Every row belongs to one group in each of 4 separate groupings. Each group adds its own fixed numbers to the row, and there is some noise. The rows also spread widely along 15 directions, which tell nothing about the answers.
In the rows, zero is written as 128.
Some rows, each with its group in each grouping after it:
[121 123 107  69 148 141 132 144 156 132 172 135 135 171 118 138 109 119
 107 183 137 120 156 122 158 139 148 122 156 145 119 188 192 101 119 129
  96  96] => muz q239 q500 q416
[117  95 147  94 145 156 151 156 187 122 165 151 107 148  82 161  68 123
 155 164 132 118 124 131 184 136 131  80 143 148 123 160 201 112 132 113
 135  84] => Nuzo q237 q122 q492
[154 182 135  86 157 151 118 101 122 171  94 150 128 102 100 131 121 114
 141 125  95 115  74 132 173 137 102 111 143 101 112 185 126 184 137 131
 147 122] => sisa q237 q431 q743
[ 57 118 162  85 116 146 109 102 143 148 110 114 127 140 148 158  83  98
 136 107 129 119 116 137 178 126 195 113 174 148 124 101 120 132 168 137
 107 129] => Nuzo q595 q500 q618
[160 145 146 145 100 192  59  32 123 116 182 153 187 140 188 105  87  71
 142 105 126 123 111  82 131 177 187 215  91 188 173 104 127 143 144 135
 149 114] => muz q598 q122 q612
[113 139 125 101 107 133 106 124 129 118 131  95 118 157 106 166 110 105
  93  93 145 136 130  93 161  94 183 125 126 124 144 204 142 130  50  71
 110 114] => sisa q467 q517 q618
[109 195 121  93 168 169 106  89 179 151 141 136 134 146 151 129  96  84
 109 159 112  86 108 101 167 144 139 143 151 120 119 150 149 130 175 140
 116 119] => sisa q467 q517 q743
[147 138 132 106 132 131 101  82 111 142 112 110 150 127 158 118 106 109
 126 111 111 114 105 144 152 144 140 150 106 134 153 141 123 150 115 123
 121 165] => sisa q239 q431 q492
[200 134  98 141  87 187 117 100  83 156 130 112 145 123 151 139 120 195
 117 144  91 167 130 159  87 123 144 129 152 123 193 216 145 129 175  88
  98 116] => Nuzo q878 q390 q537
[105 148  65 111 159 102 138 134 126 132 131 117 147 100 154 141 101 141
 130 183 155 110 153 117 134 124 103 119 111 145 159 111 179  99 171 119
 113 158] => sisa q878 q80 q537
[ 85  96 131 103 110 143 102  92 148 140 107  96 111 113 142 135  78 115
 159  94 164 135 161 103 145 138 210 121 130 135 137 173 120 110 170  90
  98 116] => sisa q598 q390 q612
[180 129 124 116 160 128  90  88 110 146 162  91 156 128 161 105 123  67
 104 102 136 126 149  91 110 156 184 173  82 152 123 131 152 120  97 104
  96 104] => sisa q595 q80 q416
[110 164 131 105 120 144 111  92 189 132 101 196 146 154 112  82 104 137
 165 148 138 121 104 145 178 163 172 172  91 144 143 191 109 140 164 114
 134  99] => Nuzo q878 q122 q537
[151 114 130  76 169 156  97 112 112 166 129 103 124 118 129 122 128  99
 130 141  83 116 108 123 127 142 137 104 120 130 116 150 134 163 142 135
 119 127] => sisa q467 q431 q537
[108 157 148  65 131 134  88  90 155 118 135 180 135 121  74 123 114  76
 155 129 125 138 101  58 148 149 161 146 109 156 107 187 123 164  86 132
 165  82] => muz q595 q80 q537
[100 136 109 149  85 145 102 117 174 104 122 168 142 183 108 151 113 133
 126 127 157 114  85 125 196  89 188 143  77 161 137 105 120 131 118  84
 134 102] => sisa q595 q122 q492
[102 140 136 124 115 127  80 105 143 120  96 150 157 151 133 106 130  94
 144 102 145 114 102 118 182 115 175 155  71 166 149 107 110 154 100 121
 147 121] => Nuzo q598 q431 q612
[149 104 103 158 129 193  94 165 106 131 133  78 143 157 170 144 142 160
 108 147 109 109 150 130 122  87 129 107 110 151 179 145 174 126 172  94
 112 114] => Nuzo q598 q80 q537
[ 98 127 123 100 175 158 124 156 170 151  94  85  89 170 138 144 116 123
 105 135 125  71 115 144 191 110 141  94 120  98 118 204 151 129 141  78
 100 129] => sisa q878 q122 q416
[131 112 130 106  91 119  90 108  76 138 123 118 149 148 136 154 128 127
 110 101 136 148 116 151 148  95 184 134 149 153 152  94 111 142 110 129
  98 120] => sisa q598 q80 q416
[149 132  94 123 161 134  87 110  89 164 138 102 157 105 153 107 158  72
  98  99 152 128 154  68 119 134 185 130  89 140  94 117 135 148 150 121
  91  94] => sisa q595 q390 q416
[ 57 161  97 117  99 124  92  86 197 132 119 146 128 174 148 142  99 115
 113 151 154 109  99 136 174  93 223 154 123 156 132  67 101  98 185 118
  82 122] => sisa q878 q517 q743
[132 162 103 153 123  66 102 137 126 109  52 109 144 132 120 128 139 113
 122  58 168 107 101 122 190  84 153 151  19 138 166 140 132 144   8  40
 145 162] => muz q239 q431 q612
[126 118  95 145 111 161 105  68  57 140 157 109 184 142 211 153 109 100
  91 120 138 104  86 145 189 147 170 170 134 146 136  27 112 141 148 151
 115 177] => sisa q595 q122 q612
[170  98 133 109 124 124 114 144 100 154 119 133 148 137 104 130 134 140
 141 111 131 147 122 168 159 112 147 103 120 150 144 125 145 147 113 120
 116  99] => sisa q239 q431 q416
[139 126 132 121 129 186  87 137  79 135 126 141 191 155 164 119 168 115
 116 123  97 108 111 135 178 123 117 130 120 160 140 114 136 195 146 166
 147 129] => muz q595 q500 q492
[173 153 141 105 113 140  89  79 109 149 134 123 151 124 134 144 116 107
 107 106  97 146 100 123 105 125 169 125 148 156 165 115 148 138 116 133
 111 115] => muz q239 q390 q612
[121 148 139 130  85 141 115 115 114 124 115 152 156 174 132 157 110 147
 115 109 151 134 109 162 191 100 169 150 165 141 166 119 124 124 119 117
 120 104] => Nuzo q598 q80 q416
[115 180 134  78 115 113  74  77 124 128  95 158 164 133 135 113 136 104
 128 119 111 129 103 112 131 127 146 164 113 157 163 156 116 167  98 149
 132 133] => muz q595 q390 q416
[116  59 126  92  89  90 112 108  54 139  96 142 154  91 122 138 110 134
 178  99 146 156 110 177 178 142 156 114 116 159 141  88 105 179 113 145
 136 157] => sisa q237 q122 q612
[153 101 151  84 117 163 115 100 116 137 176 119 138 134 112 152  96 106
 131 122 122 161 143 110 131 144 171 117 174 151 139 170 162 117 112 129
 121  82] => sisa q595 q80 q612
[102 131 169 112 136 165 111 141 128 125 117 126 136 125 121 159 100 105
 151  84 130 112 102  99 190 121 114 100 158 137 157 150 152 157 115 119
 166 128] => sisa q467 q390 q537
[102 109 143 100 150 148  98 127 125 145 129  99 122 122 143 153 110  88
 129 115 114 108 125 107 144 110 143  87 131 156 133 100 157 144 150 132
 122 135] => Nuzo q878 q431 q492
[141 129 110 101 110  98 126 104  99 128 126 137 144 129 118 157 105 126
 122 132 132 132  79 163 182 121 143 130 121 135 133  91 126 143  88 129
 123 161] => sisa q237 q431 q492
[102 152 110 103 162 126  86 114 161 125 138 160 155 146 113 100 143  61
 118 136 146 102  96  80 172 141 178 153  59 158  92 101 123 158 117 131
 132  97] => sisa q595 q122 q537
[127 113 140 102 129 121 102  70 118 166 106 121 127  98 143 126  84 100
 160 103 125 125  92 151 153 152 183 124 110 139 119  71  93 150 176 131
 110 145] => sisa q598 q431 q492
[128  50 131 157  97 125 111 133  61 140 122  78 138 121 160 169 108 108
 128  55 155 137 124 159 183 109 206 106 115 151 129  46 127 146 130  92
  96 139] => Nuzo q237 q122 q492
[ 98 103 102  60 143 107 127 126 121 135 164 144 132 149 104 141 122 100
 110 179 146 127 111 133 177 142 170 121 137 143  85 103 129 127 113 157
 104 118] => sisa q878 q80 q537
[157 153  69 152 116 134 118  67 110 142 150 136 166 107 160 101  91 115
 128 119 179 134 133 103 153 180 191 205  85 127 116 154 116 111 153  76
 109 126] => sisa q239 q500 q537
[157 194 102  88 164 115  77  78  88 163  90 157 169  73 142  79 155  88
 133 122 111 116 109  84 106 161 119 156  69 136 128 160 114 200 135 152
 132 133] => muz q598 q390 q416

New rows. What belongs after each?
[123 208  76 145 133  78 107  90 127 149  52 125 156 136 148 129 146 116
  88 101 146  96  53 153 186  91 171 157  59 122 135  46  92 141 102  92
 111 168] => sisa q595 q431 q612
[175 174 102 111  97  68  85  54  85 146  96 180 170  58 106 114 122 114
 152 101 125 162  81 110  92 137 156 153  66 170 156  89 107 174  86 130
 145 136] => muz q239 q390 q612
[132 176 108 100 164 148  95  95 140 151 127 164 164 114 127  95 130  85
 132 142 137 113 123  89 143 150 147 137  94 147 124 133 140 157 170 148
 130  95] => sisa q598 q122 q612
[ 99 147 111 116 141 156 100  99 163 136 163 127 128 139 121 145 106  72
 106 130 150 123 116  66 155 123 208 137 124 148  95 111 136 110 148 107
 111  82] => Nuzo q595 q431 q537
[120 137  57 140  90 126 124 104  91 117 152 175 167 121 124 144 118 132
 124 134 191 143 125  86 177 126 164 164 103 141 117 129 122 130 112 105
 136 110] => sisa q595 q390 q416
[141 107 122 168 141 143 124 170 155 146  80 128 135 151 120 106 134 144
 149 101 159 107 106 173 209 121 177 116  59 133 125 116 137 141 164  70
 114  89] => Nuzo q237 q122 q537
[134 119 105 130 113 128 106 133 113 124 122 116 144 132 126 131 131 117
 119 106 148 136 149 110 152 111 175 135  86 146 126 166 146 140 104  82
 109 111] => Nuzo q237 q500 q492
[164 123  90 144 117 162 124 120 125 137 147  97 139 161 169 158 107 163
  95 167 114 109  98 168 142 113 145 122 121 136 169  99 163  99 143 105
  95 148] => sisa q598 q390 q612
[127 122 133 120 153 162  92  76 139 142 121 135 135 103 165 105  86  80
 176 117 121  84  96  98 169 186 140 156  57 140 121 129 120 165 142 123
 166 147] => muz q467 q517 q612
[ 99 104 136  98 183 118 120  97 178 162 122 120 107 105 152 111  75  75
 168 132 144  76  93 120 169 181 176 126  73 138  77  68 128 119 171 122
 112 132] => sisa q595 q390 q416
[123 130 132  92 109 128  61  89 142 127 106 125 156 162 141  97 147 109
 122 127 115 133 137 127 116 113 192 157  85 179 163 138 114 138 122 130
 105 115] => sisa q878 q80 q612
[119 108  71 139 165 156 110 163  79 136 139  72 142 121 176 156 139 118
 100 150 129  80 126 105 162 105  98  99  93 126 131  99 170 150 134 112
 129 170] => sisa q467 q517 q537
[ 91 138 126 110 129 113 113 121 114 152  59 122 130 103 117 131 112 121
 155  66 171 125 136 120 189 112 157 109 126 113 134 174 111 150 143  92
 128 124] => sisa q239 q431 q416
[130 182  77 140 116 132 101  83 152 116 166 157 147 134 133 160  91 111
 100 167 144 102 105  69 119 107 149 166  94 162 136  94 159 100 114  99
 136 110] => Nuzo q239 q80 q416
[ 91 110 140  74 100 100  62  90 118 102 129 144 161 151 134 117 124  89
 138 127 127 130 103 121 148 118 171 159  87 189 162  87 111 162  57 162
 139 155] => sisa q598 q517 q612
[ 74 167 138 114 142 130  87 127 197 122  97 124 126 155 129 124 109  94
 134 103 157 103 148  84 155  86 170 133 101 159 162 159 156 108 132  87
 122 101] => Nuzo q878 q431 q416
[142 106  97 153 110 190  82 106 110 127 159  92 133 138 169 166 105 135
 116 146 109 108 116 107 115 101 151 134 110 157 158 105 145 121 158  90
 128 133] => sisa q467 q80 q537
[ 61 121  76 111 149  96  92  86 130 159 109 132 142  91 168 119 111  73
 147 129 174  94 119  99 160 143 202 146  64 156  67  20  94 136 196 128
 102 139] => sisa q595 q500 q416
[122 117 137  59 159 140 107 121 149 144 128 160 158 148 127  65 138  97
 149 158 140 118 157 131 172 184 152 148 109 141 105 194 132 151 155 170
 108  87] => sisa q237 q390 q416
[ 95 144 106 133 100 125 101 111 112 128  99 146 153 112 125 149 112 116
 143  98 158 119 100 105 168 103 156 127  80 156 143  99 118 158 126 101
 146 134] => sisa q595 q122 q618
[135 183 106 118 158 142 112  96 128 156  90 133 156 141 160  87 132 117
 114 139 123  98  92 149 180 155 148 172  91 112 133 149 109 151 155 119
 114 143] => Nuzo q598 q431 q537
[105 109  78 102 120  78  91  98  97 113 125 141 152  86 151 111 105 115
 166 139 163 126 156  95 114 133 127 162  40 180 166 138 144 142  96 107
 137 168] => sisa q878 q122 q416
[123 137  95  72 124  96  91  66  63 143 142 140 161  80 140 113 120  89
 127 132 129 159 136  92 101 159 163 162 115 159 136 148 121 164 115 144
 116 148] => Nuzo q878 q122 q537
[131 152 160 145 154 176  83 129 202 136 119 136 140 167 134 124 120  89
 130 115 110  82  92 110 162 109 162 124  82 173 137  81 165 131 139 103
 140  89] => Nuzo q467 q500 q612
[143 161 137 117  92 114 100  96 129 117 142 156 168 164 125 131 109 123
 115 112 153 156 136 130 140 109 184 176 137 170 181 128 143 108  92 117
 110  88] => Nuzo q598 q80 q416
[155  78  66 137 119 145 122 126 107 129 136 103 141 132 171 126 119 157
 126 174 125 106 126 159 145 143 137 130  64 135 132 128 140 131 153 105
 102 158] => sisa q237 q390 q492
[ 96 166 180  56 126 127  76 107 108 128  90 163 191 144 121  97 160  75
 123  85 122 140 128 120 181 131 143 133 165 157 149 147 112 198 120 207
 129 115] => sisa q237 q390 q492
[145 113 117 107 129 172  93 108  66 153 141 115 159 138 163 115 143 100
 108 110 126 127 140 114 158 151 166 158 129 130 111 180 120 170 126 126
 109 110] => Nuzo q598 q500 q416
[ 94 135  50  90 154  85 115 112 121 129 123 149 162 102 148 103 131 103
 129 180 160 108 159 100 143 148 149 145  55 159 104  96 140 134 159 147
 108 139] => muz q595 q80 q492
[134 143 102 124 160 146 103  99 193 129 162 165 151 131 124  80 105  87
 159 171 157 103 122  89 157 171 166 170  47 160 104 112 142 115 172 119
 130  88] => sisa q237 q431 q537
[ 53 129  97  99 132 151  88 107 137 142 103 161 128 127 133 138 122  95
 143 148 157  85 110  85 194 129 171 130 103 137  67 109  86 165 197 145
 138 104] => muz q237 q80 q416
[168 166  69 142 118 142 102 100  94 149 147 110 165 152 176 144 133 141
  69 165 116 119 113 149 124 105 153 156 123 139 156  89 150 120 147 124
  83 136] => Nuzo q237 q517 q416
[104  93 113 125 100 119  95  59  97 117 129 155 165 106 189  95  82 106
 182 120 163 104 108 121 173 187 154 206  55 165 141  95  91 149 125 132
 153 182] => sisa q878 q390 q416
[113 133 133 120  93 125 120 118 125 121 122 147 152 141 114 161  97 122
 141  90 160 149 124 131 190 114 178 136 148 156 154 125 144 124  91 100
 134 114] => muz q467 q500 q612
[133 102 148 142  87 161  72  56 109 118 164 135 154 128 177 133  62  94
 160  92 142 123 109 106 145 157 191 194  95 178 168 100 121 135 126 105
 140 132] => muz q598 q122 q416
[152 124  75 115 135 145 110  92  82 140 167 129 166 119 169 115 125  97
 105 149 142 123 135 100 145 172 166 161  93 137 108 125 133 146 146 140
 100 132] => muz q598 q390 q492
[126 175  96 112 146 137 105 142 125 153 113 156 163 131  99 128 158 119
 109 119 153 140 148  95 145  91 151 105 130 143 130 151 156 149 162 123
 110  64] => sisa q595 q122 q416
[164 159 152 122 103 135  64  89 106 149  93 106 157 144 124 127 151 103
 101  54 113 157 111 123 124  82 195 130 131 154 172 137 115 156  98 109
 107 102] => sisa q239 q431 q612
[116 142  99  85  96  61  94 134 117 111  93 155 180 138 106 112 154 144
 131 140 146 165 162 154 132  79 150 130  95 185 189 117 143 137 102 143
  99 130] => sisa q237 q431 q492
[104  75 118  97 142 151  90 137 114 143 136  71 137 146 168 127 134  99
 111 146 117 101 147 137 140 122 170 110  99 160 116 102 144 143 150 135
  88 141] => sisa q237 q500 q618
[ 80 113  89  92 106 116  99  96 131 138 107 114 110 123 120 147 102 129
 133 137 144 130 114 123 150 112 191 119 117 132 118 142  95 126 142 100
 104 141] => sisa q239 q431 q537
[139 148 104 120 150 185  83  94 127 156 142 147 167 118 147 102 139  91
 125 147 122 113 144  75 126 140 146 126 108 159 122 135 145 154 196 153
 135  83] => Nuzo q239 q431 q612
[120 122 140  79 117  87 104 154 149 134  73 118 139 170 104 106 153 149
 121 117 128 152 134 181 147 101 188 109 118 153 168 166 135 131 105 116
  79 112] => muz q239 q390 q537
[ 67 153  94  85 126 156 101  59 137 117 152 147 113 115 148 162  70  84
 129 179 116  74  74  64 156 142 127 152  97 138 105 140 116 149 109 128
 167 176] => Nuzo q878 q431 q618
[165 147 105 116 127 135  79 108 129 146 150 122 156 133 127 123 146 106
  95 134 113 148 128  99  82 112 189 126 109 173 145 107 155 127 147 127
  88  87] => muz q239 q390 q537
[131 135 132  87 119 113  95  97 105 149 117 148 148 125 112 125 129  88
 125 106 132 138 114 121 151 136 193 138 104 155 113 105 111 162 113 137
 116 103] => muz q467 q80 q618
[135 102 115 106 148 131  92 128 109 128 147 103 139 151 140 124 154  69
  86 118 124 107 120  98 154 130 178 132  73 149  95 113 137 157  75 120
 103 123] => Nuzo q467 q390 q492
[126 157  91 145 139 156  96  94 180 136 108 151 129 135 142  98 111 115
 143 143 152  82  99 101 165 149 166 168  44 126 101 153 111 135 168  85
 126 106] => sisa q237 q390 q416
[157 142 131 120 140 137  98 128 133 126 142 111 157 175 138 124 135 104
  90 123 122 120 114 140 159 109 158 140 102 154 154 106 155 133  96 120
 103 123] => sisa q598 q431 q492
[123 112 138 142 134 158 106 110  94 148  88 138 160 100 156 117 108 112
 172  84 141 100 100 135 200 152 123 120  95 141 142 104 116 182 162 128
 167 148] => sisa q239 q122 q612
[126  74  66  99 114 138 129 109  75 143 116 113 124  94 143 146 109 162
 152 168 122 122 128 143 145 145 128 111  94 118 113 167 114 153 156 109
 124 158] => sisa q595 q80 q492
[118 144  98 148 130 121 105 109 110 160  84  77 129 124 174 151 116 113
 105  83 146 108 116 134 159 108 196 129 102 127 131  99 125 123 148  71
  89 155] => muz q878 q500 q612
[128  90 118 154 116 159 133 110 145 133 140 133 145 147 165 123  82 127
 156 125 154 108 120 152 194 163 184 159  83 148 116 106 134 111 164  88
 119 124] => Nuzo q595 q500 q492
[148 109 100 122 120 116 117 130  95 123 136 123 152 130 124 129 137 110
 111 111 154 133 124 119 172 132 159 134  86 137 115 141 137 150  85 111
 113 128] => sisa q237 q390 q492
[ 61 138  83 100 101  63 109  70 125 119  75 125 129  82 148 139  68 121
 163 120 171 120 124 121 158 131 168 152  84 136 142 114  96 131 136 101
 117 193] => sisa q237 q517 q492
[119 130 125  79 114  80  96 122 129 103 102 140 180 155 140  86 144 121
 125 134 135 134 152 150 146 130 140 158  83 172 184 159 142 146  69 148
 108 156] => sisa q239 q390 q492
[ 94 146 111 133 129 130  93  70 171 147 114 155 121  69 118 143  67  91
 183 119 156 111  94  74 142 132 178 115  85 156 109  60 116 130 196 112
 148 110] => sisa q237 q517 q612
[129  61 126 166 101 139 108 153 107 122 109  93 152 153 176 134 118 143
 139  95 139 106 129 175 182 110 163 131  73 169 159  84 144 135 123  84
 117 152] => Nuzo q239 q500 q492
[134 109  83 102 122 145 108 104 104 139 150 104 153 160 194 121 117 147
 103 185 115 107 137 169 134 139 145 162 120 148 155 139 144 116 150 129
  83 164] => sisa q878 q500 q416
[116 181 105 122 147 105 115 142 169 151  57 130 127 142 100 118 144 136
 115 114 142 117 108 139 166  89 167 110  93 121 137 159 130 134 135  78
 106 102] => Nuzo q239 q431 q537
[100  97 126 105  82 148  67  90 117  97 154 156 136 111 108 161  99  93
 157 124 121 130 105  47 121 105 146 135  88 193 137 142 136 164  54 112
 190 127] => Nuzo q239 q500 q612
[132  80 134 107 145 188  95 157 145 147 148 128 122 155  99 125 148 110
 130 140 115 117 116 105 164 125 169  89 112 146  82 159 138 158 148 118
 125  66] => sisa q239 q500 q537
[119 108  92 146 130 155  98  98 105 130 114 121 156 105 189 107 107 115
 160 122 140  92 122 113 170 166 141 166  43 143 134 127 117 159 162 108
 144 166] => muz q595 q517 q492
[112 159 106 122  98 115 120  68 145 128 137 184 156 131 116 138  82 107
 135 132 167 132  89 126 185 145 196 165 117 153 125  78 117 125 135 124
 129 109] => Nuzo q237 q122 q612
[139 121 128 124 154 155  74 149 121 132 126 118 171 151 147 110 165  81
 120 110 124 111 148 100 149 103 150 119  82 183 151  95 166 155 126 137
 130 100] => muz q467 q431 q612
[139  72  97 103 126 186  83 132 114 144 173 119 129 146 146 130 146 119
 120 183  91 120 133 110 111 113 153 109 101 168 116 140 152 154 157 142
 111 102] => Nuzo q878 q517 q743
[136 122 131  95 187 120 119 136 140 176 127 159 110  84  79 137 120  63
 164 116 128 109  80 100 187 142 147  78  87 138  50  66 139 174 133 129
 148  87] => muz q467 q431 q743
[143 140 135 131  84 141  78  71 117 108 152 107 151 119 145 153  86 105
 127  86 136 156 145  83 104 108 176 160 123 166 189 154 148 120 106  93
 119 129] => sisa q237 q517 q492
[132 158 125 121 122 209  92  67 172 148 175 168 137 142 129 143  94  96
 121 164 109 110  89  73 130 142 177 123 147 155 110 113 141 125 197 146
 137  70] => Nuzo q239 q390 q612
[164 237  30 114 175 145 107  72 105 174 135 155 208 106 187  69 162 107
  81 190 139 120 173  95 105 164 137 174 107 135 140 141 152 128 241 170
  84 110] => muz q878 q431 q612
[152 123  96  91 108 180 107  95 116 149 138 176 131 108  88 135 125 143
 151 182 106 144 120 101 119 140 141 108 123 139 103 196 124 162 173 136
 145  69] => Nuzo q237 q80 q612
[135 151  68 101  99 157 113  92  72 129 182 143 187 133 162 157 115 143
  98 197 124 150 139 128 132 129 129 152 189 154 171 120 155 122 176 174
 109 137] => muz q237 q431 q537
[120 148 110 109 126 148 110 100 169 109 175 109 145 157 145 139  87 100
 104 148 156 124 160  82 139 132 174 151 139 153 155 160 182  77 120 111
  99 110] => sisa q237 q390 q612
[141 148 109 117 143 171 103 120 135 131 134 127 135 141 114 148 133 111
 111 142 118 109 107  85 147 108 133 114 109 136 124 164 152 145 110 107
 147 100] => sisa q595 q80 q612
